The same things were measured in two ways. Each way mixes the same 9 hidden numbers, adds some noise and spreads widely along 5 directions of its own, which tell nothing about the thing.
In the rows, 128 means zero.
Some things both ways: the first way, then the second way.
[154 132 138 169  98 152 141 149 119 161 117 125 107 110 154 126 135 119
 100 129 162]
[ 99 153 149  93 154 144  79 142 122 102 127 146 121 161 128 108 154 175]

[157 185 110 106 106 102 160 115 113 157 108 135 125 125 183 133 134 149
 119  97 143]
[117 105 133 121 112 155 153 161 163  89 102 150 103 111 158 138 161 167]

[130 141 138  96 116 102 144 120 166 104 138 112 154 111 102 128 115 124
 103 133 132]
[117 147 136 141 117 147 167 116 142 124 131 143 177 121 168 156 118 148]

[143 153 124  98  97 134 137 129 139 129 130 124 138 155 160 120 107 120
 133 167 127]
[143 125 148 166 147 140 130 105 157 133 126 109 168  99 109 145 138 144]

[146 119 112 110 112 144 145 117  73 142  92 161 164 180 114 181 176 142
 165 128 167]
[129 144 159 149  98 116 112 120 143 148 116 114 170 126 122  99 100 152]

[120 157 116 134 113 108 125 135 119 106 114  98 108 116 157  91 112 156
 110 137 119]
[125 143 101 150 128 140 107 120 173  96  94 103 161 120 106 159 110 144]

[108  71  97 137 155 161 112 143 145  93 166 150 166 109  44 144 111 112
 154 176 130]
[114 117 141 173 124 156 136 128 158 103 106  94 171 128 136 148 122 137]

[131 108 120 135 131 151 135 122 126 144 137 161 138 111 116 138 146 141
 153 136 138]
[121  98 150 167 145 149 120 123 156 105 115 101 139 119 134 146 115 132]

[ 80 106  93 125 143 161 119 129 119 152 149 138 148 128 104 171 169 158
 139  92 135]
[119  66 147 108 123 182 122 177 137  83  99 118 109 125 142 159 137 162]

[140 128 159 146  95 119 153 127 135 142 148 135 137 117 137 118 155 136
 109 124 163]
[118 123 135 172 162 144 137 133 120 138 139 115 128 133 144 143 119 132]

[ 86 138  78 103  91 171 128 109 158 140 113 163 200 150  91 137 143 144
 111 120 186]
[125 141 132 124 140 124 115 119 151 124 141 142 144 147 146 138  99 148]

[112 109  58 183 150 151 107 134 100 120  94 136 106 109 100 142 118 151
 142 154 130]
[108 110 128 121 103  87  65  87 135  97 109 118 162 149 109 118 143 113]

[131 153 112 101 120 135 124 145 145 122 140 112 140 121 149 126 113 112
  92 129 132]
[117 108 142 107 117 166 134 162 163 102 120 136 136 140 134 121 171 186]

[120  99 129 125 137 156 104 145 122  91 148 138 169 104 103 127 151 106
 131 155 141]
[139 152 123 127 146 119 116 119 122 131 125 150 105 104 134 134 137 122]

[ 91 102 134 168 144 112 120 130  97  83 108 118 135 155  84 142 168 148
 147  81 161]
[105 116 101 161  99 139 139 142 142 145 105  80 123 102 125 130 100 162]

[ 81 126 134 169 143 106 150 107 206 107 129 116  90 158  74 108  87 150
 118  89 149]
[111  65 133 186 108 132  97 114 145 138 130  65 178 132 109 150  55 150]

[107 163  60 108  86 133 154 142 170 146 153 118 167 185 111 154 101 136
  83 142 163]
[151  95 171 186 141 152 157 108 111 129 131 111 164  95 151 165 131  99]

[ 71 140 111 115 105 135 112 129 138 127 150  89 148 116 114 153 139 172
 133 108 121]
[120  81 151 169 140 174 159 105 155 121 145  79 167 103 134 183 125 155]

[ 96 109  78 164 136 148 136 123 123 163 117 126 123 139  98 167 152 160
 110 128 149]
[147 107 165 165 130 157  94 124 133  81  67 105 168 118 124 163  98  97]

[161 110 200 120 153  78 143 111  93 123 143 112 113  65 131 152 174 144
 158 104 100]
[105 119 154 153 109 161 165 127 150 116 124 113 173 126 167 154 111 160]

[122 134 134  98  98 149 143 124 126 147 139 145 162 173 143 145 152 133
 135 123 160]
[140 115 150 135 149 112 100 103  96 171 162 134 123 112 123 129 108 120]

[120  84 101 170 120 138 153 112  79 151  84 141 139 163  72 149 166 185
 153 169 146]
[122  97 128 169 125 151 130 133 148 115 118 102 185 150 121 150 133 146]

[118 122 157 104 119 127 144 123 147 123 165 133 144 137 114 141 128 143
 165 119 119]
[134  80 163 192 142 152 144 130 128 131 134  97 129  79 123 160 111 142]

[113  97 143 128 155 146 113 137 117 125 115 102 112 157 117 147 153 115
 115 128 117]
[165  86 176 173 130 252 159 219 210  80  41  82 125  79 115 152 155 202]

[163 157 156  87  92 134 152 114 125 149 127 159 139 154 174 150 130 118
 175 134 146]
[117 173 148 140 122 103  70 103 128 134 106 118 170 115  96 118  77 150]

Other things, the second way, with their names:
j318: [ 83 112 111 124 115 174 168 125 130 130 113  96 110  86 141 144 172 198]
j456: [139 140 143 137 127 131  99 145 138 117  92 126 121  99 105 115 128 149]
j562: [141 131 123  83 103 103 105 152  92 128 120 186  93 122 124 102 162 133]
j649: [125 129 144 142 144 140 128 113 140 128 136 131 144 121 143 141 127 147]
j515: [ 73 120 111  96 107 100  91 141  93  96 133 138 118 155 126 106 149 152]
j258: [ 93 128  97 139  89  95  85 131 146 139 133  84 140 138  91  99  89 176]
j674: [ 95  99 125 110 134 186  97 142 170  84 106 113 171 173 120 149 155 196]
j937: [131  72 172 166 141 150  96  93 184 148 156  73 204 151 112 143 104 172]
j874: [ 95 152 114 128 134 188 117 167 156  80  58 112 126 123 147 165  98 189]
j526: [131  36 152 184  93 141 139 148 168 104 120  80 150 100 108 127 155 139]
j125: [126 123 140  95 116 104  93 118 130 127 134 168 114 135 150 127 101 131]
j573: [122 134 157 193 122 130  88  91 179 125  92  67 190 110 108 144  43 138]
j964: [121 128 125 119 179 166 127 155 160  91 117 151  78 104 138 154 166 170]
j241: [157 123 142 166 147 161 125 138 135 141 119 105 161 110 113 149 120 143]
j805: [121  72 122 155 118 152 170 116 159 132 160 108 169 150 150 150 161 153]
j401: [107 110 135 110  90 150 137 128 116 140 132 126 174 147 156 142 119 160]
j517: [ 96 118 114  64  91 129  71 134 131  85  97 127 144 156 101 111 166 176]
j206: [131 126 160 131 169 161  94 151 126 108 105 129 124 148 125 126 159 143]
j811: [119 160 121 147  87 136 110 155 185 103  57 108 143 118 123 119  72 173]
j431: [113  88 116 141  91 116 144 106 135 130 150 113 161 117 120 139 140 144]
j632: [132 115 140 146 152 136 138 164 127 123 141 136  76  97 132 119 163 147]
j738: [135  73 162 159 134 136  85 144 176  82  88 115 118 109 109 135 124 138]
j767: [163 103 146 154 142 153 128 161 140 148 131 110 127 109 105 127 142 152]
j848: [122 137 153 117 105 122  94 152 125  92  78 150  98  88 127 118 101 136]
j354: [126  99 150 151 103 147 137 137 123 123 116 111 152 116 128 131 148 140]
j207: [102  65 183 179 123 178 178 131 173 142 148  79 144 111 163 133 138 186]
j917: [119 137 170 147  86 127  64 124 127  89  57 103 192 106  71 103 132 156]
j885: [ 91 126 127 164 111 159 125 105 202  91  77  68 173 108 105 133 165 178]
j670: [164  85 114 148 107 126 137 116 160 143 129 106 141  84  94 129 185 146]
j647: [141 125 156 176 140 148 102 118 187 106  99  97 189 126 102 148 105 152]
j348: [109  92 149 168 154 157 122 129 121 136 157  88 151 139 126 143 124 152]
j733: [134  78 176 218 152 199 143 168 145 114  87  62 137  92 135 161  95 145]
j597: [149 124 134 134 137 150 101 138 131 129 117 122 154 122 115 149 114 149]
j245: [129 101 130 195 163 142 140 114 156 117 138  92 143 105 116 167 123 123]
j422: [137 102 154 178 146 153  73 134 168 103 101  83 192 148  92 138 113 142]
j967: [109 102 141 128  93 119 125 130 158 134 147 122 136 131 131 104 140 182]
j923: [ 68 142  71 112 123 138 107  92 136 127 130  81 139 129 116 156 117 183]
j663: [105  44 163 162 132 135 136 132 148 162 201  91 154 153 130 112 132 180]
j29: [132 104  97  58 100 107  49 145  99 104 108 154 111 148  90 124 148 138]
j994: [144 105 159 202 158 184 123 152 181 130  94  68 148 109 128 155  91 153]
j204: [145  99 140 137 109 118 118 136 146 106 131 149 146 144 144 140 115 111]
j184: [137  68 146 150  78 177 136 186 166 115  99  96 167 126 109 129 116 193]
j277: [127  76 133 159 123 142 164 122 207 127 146 103 125 114 140 128 184 174]
j570: [136  82 173 174 157 135 119 146 125 124 137 125 113 118 149 141  95 116]
j281: [154  98 154 117 121 150 155 120 164 140 149 150 126  97 137 131 173 169]
j38: [ 99 104 127 108  84  78  64 121  96 116 133 143 155 165 106  91 136 131]
j820: [ 72 112 127 109  88 146 101 112 107 101  86  94 148 123 112 122 169 165]
j369: [106 122 148 118 150 138 122 129  87 130 150 138 105 131 150 131 143 132]
j898: [149 105 169 209 119 124 134 110 117 139 129  98 187 108 124 147  94  99]
j99: [148  97 170 152 155 172 113 160 177 119 126 126 141 147 161 151  64 149]
j43: [151  82 148 139 110 144 145 108 186 149 167 114 192 124 114 141 144 182]
j462: [121 130 115 155 139 154 131 146 116 124  96 111 114  89 115 147 138 150]
j301: [113 124  87  81 122 142 109 157 127 121 120 143 106 148 124 118 168 183]
j521: [113  76 132 129 133 160 109 171 137 118 120 109 103 131 130 132 128 162]
j34: [ 96  97 128 128 117 104  85 105 144 115 146 113 169 167 107 111 160 151]
j559: [151 151 175 120 106 126 126 145 112 111  93 173 111  91 148 116 125 122]
j124: [108 137 137 158 141 136  90  92 126 134 137  80 209 154  93 138 135 152]
j190: [133  73 171 169 127 125 114 115 118 108 127 119 150 106 113 135 151 119]
j32: [108 104 130 111 119 143 125 151 172 102 125 143 110 126 150 135 121 180]
j870: [153 121 122 139  92 123 105 139 132  90  62 137 145  99 119 153 102 100]
j509: [116 119 118 122  93 157 105 178 143  90  73 118 137 128 110 129 109 172]
j142: [146  93 151 116 134 146  89 167 183 116 114 131  93 116 109 108 131 174]
j910: [155 129 173 153 150 185 109 159 174  93  71 114 137  92 127 160  92 155]
j315: [118 113 133 128 106 185 129 158 164 102  83 101 156 123 122 142 145 187]
j827: [101 109 121  75 100 117 102 133 134 112 146 155 135 156 141 125 131 174]
j90: [122 104 138 119 104 174 114 162 209  94  93 116 154 159 148 141  99 187]
j104: [106 104 136 127 117 143  98 160 158 106 104 114 118 129 130 120 105 168]
j98: [166 103 124 117 117 136 118 155 183 119 118 140 123 126 123 124 151 148]
j441: [172 110 186 231 149 153 175 114 134 130  97 109 146  60 154 160 125  80]
j914: [114 121 153 157 135 204 133 128 190  80  73  82 176 127 154 177 109 164]
j358: [ 96 170 137 163 129 130 109  67 120 145  89  91 157  96 149 154  61 132]
j110: [130 138 178 183 135 134 137 106 171 112 123 130 173 110 152 150  85 134]
j580: [ 98  79 156 125 157 170 135 157  97  90 140 125 105 125 132 154 179 154]
j788: [144  92 150 161 158 146 139 143 149 131 147 124 108 113 142 145 121 138]
j675: [112  98 148 117 100 126 121 129 162 111 115 132  96 109 153 124 123 152]
j312: [131 130 136 156 124 156 114 117 160 119 106  95 177 102  95 151 127 166]
j749: [138 143 134 173 122 115 104 125 121 121  91 116 149 102 121 134 106 111]
j620: [ 91 113 126 119  96 124 126 131 146 103 127 128 133 114 113 105 185 187]
j798: [ 83 134 129 144 137 101  91  95 133 150 178 105 176 182 143 140  36 156]
j126: [119  76 134 103  79 109 120 114 135 123 139 130 139 131 126 105 184 141]
j790: [133  52 144 128 105 126 121  97 142 126 138 116 142 116 138 159 118 122]
j368: [ 84  86  85 157  84 119  75 111 207 121 108  33 190 162  78 111 117 185]
j223: [144 109 153 160 134 129 108 100 137 148 135 100 170 111  85 112 163 153]
j471: [114 113 128 122 124 145  79 128 157  86  90 109 157 134 102 151 123 162]
j455: [144 139 107 149 125 153 112 141 151 120  89 107 152 116  98 135 133 157]
j846: [117  91 140 224 165 139 180 120 137 133 159 103 130 103 153 161 124 114]
j41: [183  98 152 162 144 140  79 137 169 145 120 115 152 128 105 144  81 133]
j331: [101 126 132 136 119  94 105  76 115 119 143 127 159 121 128 135 122 123]
j793: [115  80 154 148  88 149 131 134 154 102  95 101 172 127 129 123 154 158]
j542: [111 116 114 105 136 157 103 141 111 122 111 120 125 156 142 146 126 146]
j188: [119  92 163 152 111 139 119 126 149  89 110 115 165 132 131 131 145 129]
j682: [164  73 168 181 116 108  90 128 157 152 140 110 168 142 103 100  97 124]
j881: [124 132 162 195 116 141 112 111 167 105  69  79 165  75 115 155  65 144]
j781: [107 113  72 150 111 134  89 118 147 113 106  79 182 141  94 167  77 156]
j31: [126 141  97  84  93 118  53 165 119  92  72 149 129 140  78 108 139 160]
j201: [ 94 143 115 123 143 176 136 142 164  94 107 119 148 146 148 155 124 189]
j590: [103  63 162 194 144 157 159 106 165 112 126  76 128  84 145 160 130 137]
j693: [153 116 112 145 101 131  97 129 139 123  76 112 156 100  99 153  97 128]
j416: [ 92  92 181 120 116 183 145 154 167 103 142 115 173 170 150 108 174 207]
j247: [131 133 152 159 125  99  91 101 135 150 129 122 165 131 113 101 109 135]
j797: [ 92 136 122 149 106 135 112 128 137 142 136  97 175 167 135 123  83 169]
j493: [ 99 147 130 135 113 169 100 131 131 104  83  95 194 163 129 139 113 158]
j4: [ 99  79 141 139  94 119 105 166  98 110 111 118 122 147 138 117 110 131]
j563: [129  89 140 206 134 138 120 138 181 113 100  71 124  96 117 138 100 134]
j218: [ 73 131 122  96 106 150 113 110 140  99 131 112 178 170 147 151 119 174]
j924: [145 117 148 139 123 126 107 131 170  97 107 143 158 144 136 135 122 123]
j698: [102 153 128 120  99 133  96 125 156  89  83 126 166 126  94 109 173 176]
j877: [173 115 130 104 129 111 104 115 104 151 171 172 174 158 113 134 145 119]
j506: [148 149 110 163 133 149 118 153 136  96  60 121 123  89 121 163  99 124]
j796: [136 152 157 156 119 131 174 103 161 132 130 152 164 106 171 147 123 136]
j974: [126 139 106 148 135 128  98 131 173  95  83 118 107 107 115 134 141 139]
j180: [108 120 118 132  94 133 135 128 174 116 121 117 155 124 132 134 109 185]
j108: [ 99 132 116 127 118 165 131 135 143  94  76 120 126  96 142 160 118 171]
j514: [131 153 105 129 108 142 141 107 139 133 102 129 151 113 159 159 117 132]
j378: [138 138 126 155 123 131  63 148 175 113  66 100 145 126  79 115  98 158]
j551: [116 128 123 163 141 168 150 162 144  98  95 110 126 116 144 154 132 152]
j931: [143  88 166 167 143 144 147 100 168 132 146 121 158 107 149 160 110 133]
j467: [129  99 115 147 117 128 153 107 138 138 129 117 114  66 130 168 109 146]
j14: [172  77 168 154 125 122 136  97 125 162 152 128 133  87 136 137 146 101]
j453: [103 155 154 159 141 164 146 105 182 118 111 111 157 104 155 153  94 178]
j838: [119  52 116 133  85 124  96 133 162 109 122  77 154 141  85 113 175 147]
j128: [137  97 161 135 132 158 134 139 164 111 118 128 131 108 135 130 172 157]
j659: [120 115 161 132 115  99  95 119 143 145 160 132 149 159 139  97  96 145]
j785: [109 122 124  87 105 113 119 143 133  99 146 175 135 150 142 122 150 159]
j735: [146  94 133 132 102 115 112 158 139 120 116 151 110 117 125 120 116 135]
j742: [155 116 166 201 148 176 166 102 201 137 116  85 191  99 137 166 118 149]
j373: [148 101 131  96 117 104 106 127 138 128 154 171 142 148 122 118 165 141]
j288: [116  82 154 129  80 140 126 149 121 113 123 111 177 143 118 109 161 159]
j295: [142 126 146 144 148 133 115  97 148 153 142 128 161 134 144 147  89 136]
j640: [101  84 125 151 120 122 110  95 156 146 154  71 156 124  93 117 143 179]
j33: [123  96 152 168 105 131 126  99 129 138 147  87 202 139 122 136 119 132]
j770: [113 142 122 134 104 119 119 131 147 116 113 120 151 135 130 111 134 148]
j970: [122  90 131 133 104 148 112 160 129 130 116  94 121  98  90 112 149 182]
j664: [137  92 159 203 105 181 177 132 186 123  86  70 175  74 138 159 109 161]
j841: [120 118 161 135 101 132 125 143 158 106 101 130 125 105 141 117 119 158]
j83: [ 98 110 141 119 118 148 118 134 121 116 119 107 124 122 134 127 131 163]
j147: [112 146 137  86  93 122  82 138 120  99 101 159 157 151 119 108 137 166]
j228: [160 163 121 102 131  86 122 115 104 125 153 208 126 109 123 139 147 111]
j920: [122  64 171 134 140 156 130 121 191 126 177 109 166 155 133 126 160 188]

Some of these things the first way, each followed by its name:
[126 118 142 122 131 146 139 110 117 156 134 164 141 110 140 158 177 138
 156  81 154] => j104
[163 156 103  73  96 143 158 106 120 162 138 174 181 119 154 149 133 152
 168 139 129] => j785
[112 166 138 100 108  91 132 112 131 121 143 101 135 108 145 156 142 164
 143  94 120] => j431
[153 135 135 110 119 128 157 111 122 142 106 151 130 164 149 110 128 133
 132 151 138] => j295
[145 145 155 108 143  97 129 127 167 113 150 100 114  54 148  91 117 109
  70 137 104] => j924
[119 124 137 135 124  87 141 137 158  88 151  79 129 130  75 123  99 136
  92 141 121] => j898
[150 144  87 118 119 113 153 143 114 132 140 118 134 175 125 160 100 135
 136 150 127] => j288
[126 148 177 145 124  86 115 131 118 109 105  51  64 119 166 115 120 143
 111 124  98] => j312
[128 145 103 101 155 119 110 147 144  97 158 111 127  96 143 146 112 102
 119 132 110] => j126
[173 171 153  57 103  93 155 108 131 133 126 130 162 103 163 143 146 114
 116 127 126] => j796
[115 102 127 145 130 142 121 114 147 121 104 125 116 117  98 117 118 131
 129 170 122] => j647
[119 112 190 115 142 116 103 115 134 113 161 118 141  16 129 175 210 106
 125  90 135] => j770
[137 121 128 123 141 123 120 141 166  91 173 126 126  78 105 117  79 114
 147 154 101] => j331
[142 137 135 142 152 113  94 165 181  62 143  81  74  75 133 104  48  65
  92 167  97] => j698
[119 142 170  84  96 124 137 129 111 142 147 103 157 146 169 142 184 136
 111 117 141] => j767
[120 145 153  97 140 143 113 134 161 115 141 125 120 112 171  98 125  99
 103 101 129] => j142
[116 142 107 118 132 132 105 132 138  95 112 124 133  98 138 115 125 125
 117 137 128] => j277
[137 113 148 168 152  99 153 130 136 128 155 139 112 100  94 140 147 140
 127  82 148] => j4
[105 142  98 160 152 132 109 146 158  76 137 131  96 120 137  93  76 112
 136 134 125] => j368
[ 90 126 136 137 126 151 110 127 116 140 138 143 131 116 142 203 192 124
 166  70 166] => j318
[111  96 119 168 131 141 151 134 118 137 128 132 125 181  83 139 134 152
 135 117 155] => j733
[112 100 129 144 114 166 131 116 138 167 142 149 134 116 120 154 162 141
 141 159 141] => j422
[121 154  92 129  89 181 146 107 172 198 131 176 127 142 160 151 121 129
 133 140 161] => j674
[116 116 179 136 137 113 113 131 132 105 137  92 111 102 135 126 164 111
 110 132 124] => j455
[119 116 117 145 109 160 126 124 115 145  89 134 117 184 117 166 135 124
 150 174 146] => j223
[131 110  86 125  96 182 160 112  71 179 103 197 176 208 132 150 178 169
 176 145 180] => j994
[116 114 119 114 128 167 119 115 129 147 147 167 141 110 138 151 146 142
 179 145 116] => j471
[141 128 160 169 159 114 111 162 132 123 170 104  55  72 173 168 125  92
 148 104 111] => j820
[129 105  91 170 114 140 138 169  95 117 129 113 142 155 103 115 116 141
 112 137 155] => j369
[154 147  55 130 135 131 150 131  97 115  67 150 130 206 109 125  78 143
 146 133 146] => j841
[121 135 108 105 162 142 112 123 136 115 133 156 138  94 136 142 141 110
 135  86 139] => j675
[ 98  99  84 159 156 162  84 157 141 101 135 110 111  93 106 145 106 113
 125 140 119] => j517
[145 115 137 133 134 119 131 145 128  95 131 114 116 122 119  94  92 124
 123 158 111] => j649
[146 132 116  90 131 142 168 111 155 155 135 173 155 165 131  89 112 134
 115 135 140] => j99
[125  90 145 141 162 153 126 150 169 114 192 155 129 108 115 117 130  80
 114 144 138] => j542
[ 92 123 163 150 142 116  88 146 148  82 143  78  92  83 131 118 116 124
 125 112 108] => j640
[125 115 156 130 108 126 140 122 100 138 112 106 130 168 127 136 167 147
 125 146 142] => j241
[ 77 111 116  84 113 152 106  94 119 129  81 120 167 158  88 175 166 171
 160 150 120] => j43
[126  88 183 127 161 107 113 133 130 103 170 103 115  73 106 162 166 107
 135 122 103] => j354
[112  75 143 106 126 134 126 114 105 123 114 103 159 142  74 134 165 154
 131 202 107] => j877
[130 130 135 159  95 102 163 117 134 123 137 129 147 112  98 105 136 162
 116 122 160] => j846
[101 107  76 146 136 133 124 115 116 111  71 115 133 176  73 115 109 168
 119 153 128] => j931
[156 145 124 116  96 128 142 157  74 119 141 120 152 135 165 109 129 144
 139 133 133] => j632
[114 142 163 158 121 113 131 111 125 148  98 105  85 110 157 148 173 138
 108 103 147] => j31
[113 144  48 115 119 159 135 121 129 116  93 164 168 178  99 104  91 162
 143 125 152] => j32
[133 114 154 104 145 144 124 127 122 133 136 134 127 123 143 124 141 120
 136 132 108] => j910
[137 161 153  90 127  99 137 122 136 121 153 121 139 108 173 142 162 113
 112 107 138] => j514
[116 112 141 149 106 130 144 118 110 143 111 127 132 156 108 138 149 172
 144 104 148] => j663
[132 100  99 145 152 146 125 135 163  96 115 139 122 140  70 137  81  92
 121 165 134] => j147
[125 172 107  97  72  95 139 118 104 126  76  78 163 142 140 115 134 179
  91 152 129] => j228
[155 122  19 112  90 199 164 137  91 181 110 201 190 209 102 173 107 145
 170 173 172] => j416
[142 163 153 102  94 130 156 125 143 155 168 148 140 148 180 147 149 111
 138 117 160] => j462
[104 123  85 121 135 160 137  85 119 165  77 172 152 153 110 159 178 168
 140  98 160] => j90
[ 92  95 110 137 152 164 115 129 177 110 126 130 115 157  80 107  78 119
 126 170 113] => j937
[167 136 187 120 161 106 141 136 189  96 195 160  87  95 169 118  93  46
 142 114 127] => j358
[150 142 155  92 145  92 131 113 139  90 132 129 128 109 141 104 101 127
 155 130  99] => j180
[108 132 103 177 126 144 114 121 106 130  79 140 106 108 141 122 156 145
 111 120 161] => j974
[146 160 127 113  95 129 145 141 151 142 190 152 147  78 163 143 124 119
 142 102 151] => j515
[147 148 152 135  91 119 146 168 116 163 194  90 118  81 179 129 130 153
 122 112 118] => j580
[ 88 142 137  99 130 112 121  97 136 153 144 127 148  85 138 198 217 148
 118  73 143] => j870
[125 116 108 151 144 123 128 134 113  91 127 140 128 132 110  93 106 142
 148 130 130] => j563
[113 143 138  99 142  89 145 124 171  94 138  89 122 172 105 119  93 131
 113 117 108] => j184
[141 135 118  90 123 146 127 147 127 107 149 143 153 152 146 126 106  98
 143 149 133] => j456
[ 86 111 106 150 137 154 125 145 144 121 143 131 135 145  95 122 131 137
 112  98 156] => j521
[126 136 108 154 122 134 147  99 101 158  85 164 114 158 137 164 155 160
 174 105 161] => j108
[148 144 148 118  93 120 158 152 145 139 189 116 133 131 157 107 109 131
 125 135 130] => j348
[150 122 128  99 136 124 133 135 123 100 126 120 135 153 132 102  94 117
 131 187 104] => j742
[129 145 185  89 117 118 125 141 123 127 177 113 128 125 180 157 157 117
 168 103 116] => j970
[109 150 137 140 121 133 108 154 152  90 170 119 109 113 163 101  89 117
 143 117 129] => j923
